There are 4 ways to turn a row about zero (a turn may also mirror it). The second row of each pair is the first, turned, with some noise.
Some pairs, each with its turn after it:
[  8.6 -14.0 -18.7  35.6]
[25.0 29.1 -2.8 17.6]  Damor

[-44.8   4.7  -3.4 -26.3]
[ 34.2 -13.2 -14.5 -39.4]  Kod

[ -6.5  26.4 -15.3 -40.6]
[20.7 35.3 -6.4 21.4]  Rolo

[  3.2 -37.1  19.5  20.9]
[ -2.9 -32.6  16.8 -21.6]  Rolo

[ 38.2  22.7  18.5 -30.8]
[-20.5  -8.5  38.6 -32.0]  Damor

[-41.7  34.4 -26.8 -38.3]
[73.4 24.7 -0.1 14.2]  Mena

[-36.1   9.5   0.0 -48.3]
[ 55.2  -3.5 -14.0 -37.4]  Kod

[-19.6  16.8 -41.8  -5.0]
[-18.3  27.2 -35.5 -11.4]  Damor

[-29.5  44.7 -45.2  23.3]
[  3.2 -55.0  45.3 -15.4]  Kod

[-18.9 -35.8  38.8   7.8]
[ 15.8 -52.8   9.7   6.3]  Rolo

[ 21.0   9.7 -39.6   7.3]
[-12.0   0.3  42.7   5.8]  Kod

[-34.9  -1.6  17.9 -34.7]
[ 37.2   0.4 -24.1 -34.3]  Mena

[ -4.3  20.6 -12.0   3.0]
[-22.0   9.8 -11.5  -2.0]  Damor

[-30.3 -19.5  -5.6  -1.9]
[ 11.2  23.2 -13.1 -19.5]  Mena

[ 20.7 -47.0   5.0 -46.3]
[ -2.1 -25.8 -61.0  -2.0]  Mena

[ -4.7  12.7 -27.2  -6.7]
[  3.2  29.1 -15.2  -0.7]  Rolo

[ 34.3  15.2 -40.0  14.8]
[-29.7  45.4   2.3 -23.4]  Rolo

[ 40.4  31.8 -39.1  43.3]
[-32.6   6.1  38.3  54.9]  Mena

[ -3.3 -33.6   3.9   7.5]
[ 30.8 -18.2  -6.0  11.0]  Damor

[ 19.8  38.2  14.4 -35.9]
[46.5 -3.5  1.5 36.2]  Kod

New pairs. What belongs after each?
[ 37.1 -46.6  -2.0 -25.3]
[-29.8 -30.9 -55.5  12.2]  Mena

[ 47.2 -25.3 -20.7 -25.2]
[-16.2 -21.2 -39.5  38.2]  Mena

[-33.1  41.2  14.9 -46.2]
[ 23.5  21.3 -28.3  56.7]  Rolo

[-40.2  11.0 -48.3   6.8]
[23.6 61.8 -0.5 15.9]  Mena

[  9.5  35.1   4.8 -26.2]
[41.4 -4.7  6.8 21.8]  Kod

[ 32.1  10.9 -38.0  16.8]
[  7.7  53.8   7.6 -12.6]  Damor

[-12.6 -40.1  26.0  -9.7]
[ 25.2 -44.5  -1.8   3.9]  Damor

[ 44.6 -44.3 -40.2  21.9]
[-45.8  40.1  38.9  -1.8]  Kod

[-38.4 -25.4 -21.3   4.3]
[  3.3  45.4 -19.0 -15.3]  Mena

[ 39.2 -33.4 -27.8  37.0]
[-17.6  -3.3  26.0 -65.0]  Rolo

[ 35.6  24.9 -40.0  17.2]
[-4.9  1.3 18.6 54.7]  Mena

[-45.0  46.7 -41.0 -28.4]
[ 52.8 -45.2  34.2 -31.5]  Kod

[-27.9  30.4  29.9 -13.2]
[ -0.8  -9.9 -23.1  46.6]  Rolo

[ -3.3 -20.9  23.3   2.2]
[ 14.8 -23.2   3.6  16.4]  Damor

[ 43.5  17.9 -37.5  15.9]
[-19.3  -4.4  55.7  24.8]  Kod

[ 36.6 -23.1  -6.2 -20.8]
[ 23.5  -8.6  20.9 -37.6]  Damor

[-17.4  38.7  32.8  32.3]
[  3.8   1.0  56.0 -25.5]  Mena

[  2.3  44.1 -11.0 -28.3]
[  1.1  46.2 -14.4  31.4]  Rolo

[-46.3 -17.2  32.7  18.6]
[  2.6  20.1  11.6 -59.0]  Mena

[ 15.8 -25.3   2.0 -33.2]
[ 15.7 -25.7   1.1 -37.9]  Damor

[ 37.5  46.2 -20.1  47.8]
[-29.1 -33.6  42.6  50.4]  Kod

[-24.2 -18.9 -13.8   5.6]
[ 19.8  -9.3 -22.0 -19.3]  Rolo

[ 26.5 -43.4 -37.0 -15.7]
[-16.6  52.6  30.3 -19.8]  Kod

[ 42.4 -47.6  30.6  17.7]
[-41.3  50.9 -27.9  24.5]  Kod

[  1.1  38.8 -43.1  20.0]
[12.6 31.7 31.2 44.4]  Mena

[-12.2   3.2  -4.3 -33.4]
[-21.4 -14.9 -17.6 -25.8]  Damor

[-0.5 44.6 30.4 48.4]
[-20.9 -56.0 -11.0  43.8]  Kod

[-19.5 -40.9 -27.6   9.1]
[ 26.5 -13.9   0.5 -42.0]  Rolo

[ 33.3  10.5 -34.4 -31.5]
[21.4 22.7 45.4  9.5]  Kod

[ 7.7 46.0 -4.4  1.9]
[ 13.0 -25.1  13.0  28.5]  Kod

[ -2.4 -46.9  48.3 -43.8]
[  5.4 -36.6 -53.0 -46.0]  Mena

[31.8 36.5 16.5  2.0]
[  7.1 -33.6  31.9  17.1]  Mena

[-45.5  36.7   0.4  35.7]
[-21.3  -7.6 -62.1   6.4]  Rolo

[48.2 13.6 -4.2 33.9]
[-37.1  -0.2  21.9  43.5]  Kod

[  9.7  19.8  47.7 -11.1]
[-24.3 -28.3  42.2   8.8]  Damor

[-36.0  -8.9  46.0  -3.2]
[  5.2  -4.0  -2.9 -64.0]  Mena

[43.1 20.1  8.0 43.2]
[-63.6   0.4  13.6 -10.2]  Rolo

[-41.7 -47.4 -34.6  25.5]
[-36.4  -1.6   5.1 -64.4]  Kod

[ 12.9 -27.7 -21.5  -3.0]
[-15.8  14.4 -28.2  19.0]  Mena

[ 31.0  20.9  20.5 -11.3]
[-11.9  -6.6  39.7 -18.2]  Damor

[-35.9 -20.1 -31.8  20.1]
[ 22.5  -9.1 -34.3 -35.8]  Rolo

[ 34.4  -4.0 -19.8  39.3]
[-40.9   9.0  12.6 -41.7]  Rolo

[40.7 -5.2 47.2 24.8]
[-41.7 -31.0  31.9  11.3]  Rolo

[-12.6  47.3  25.4  15.5]
[ 11.7 -41.6 -18.4  29.7]  Kod

[ 11.0  42.5 -45.4 -36.5]
[43.5  0.2 -0.4 61.4]  Mena

[-47.4  37.7  46.7   5.4]
[ -9.0 -26.7 -48.4  53.5]  Rolo

[-10.6 -46.9 -46.4 -11.9]
[ 48.3   7.7  -0.1 -50.6]  Rolo

[18.6 32.8  5.3  5.7]
[-19.9   9.6  26.7   3.1]  Damor

[-14.6  -9.6  21.8 -30.2]
[ 25.8  14.4 -28.0 -10.3]  Kod

[ 34.9  46.7 -30.2 -19.3]
[-27.7  67.3   7.4  15.6]  Rolo

[-37.1  -1.5   5.7  14.6]
[ -5.3 -25.0 -20.4 -27.9]  Kod

[ 40.9   2.4 -34.7 -30.5]
[13.9 39.4 48.0  9.0]  Kod

[ -6.3 -11.9  20.8  40.1]
[-44.3  -9.9 -23.5  -5.1]  Kod

[-31.0   3.4 -13.9 -31.8]
[-15.5 -21.2 -38.0 -14.3]  Damor

[-11.7  21.5   1.8  31.4]
[-3.9 16.8 39.4 -0.1]  Mena

[-19.6  31.2   9.9 -12.8]
[27.2 -4.2 23.5 -7.4]  Mena

[-47.7 -17.3  22.5 -18.2]
[-11.3 -54.1 -34.6  13.5]  Damor

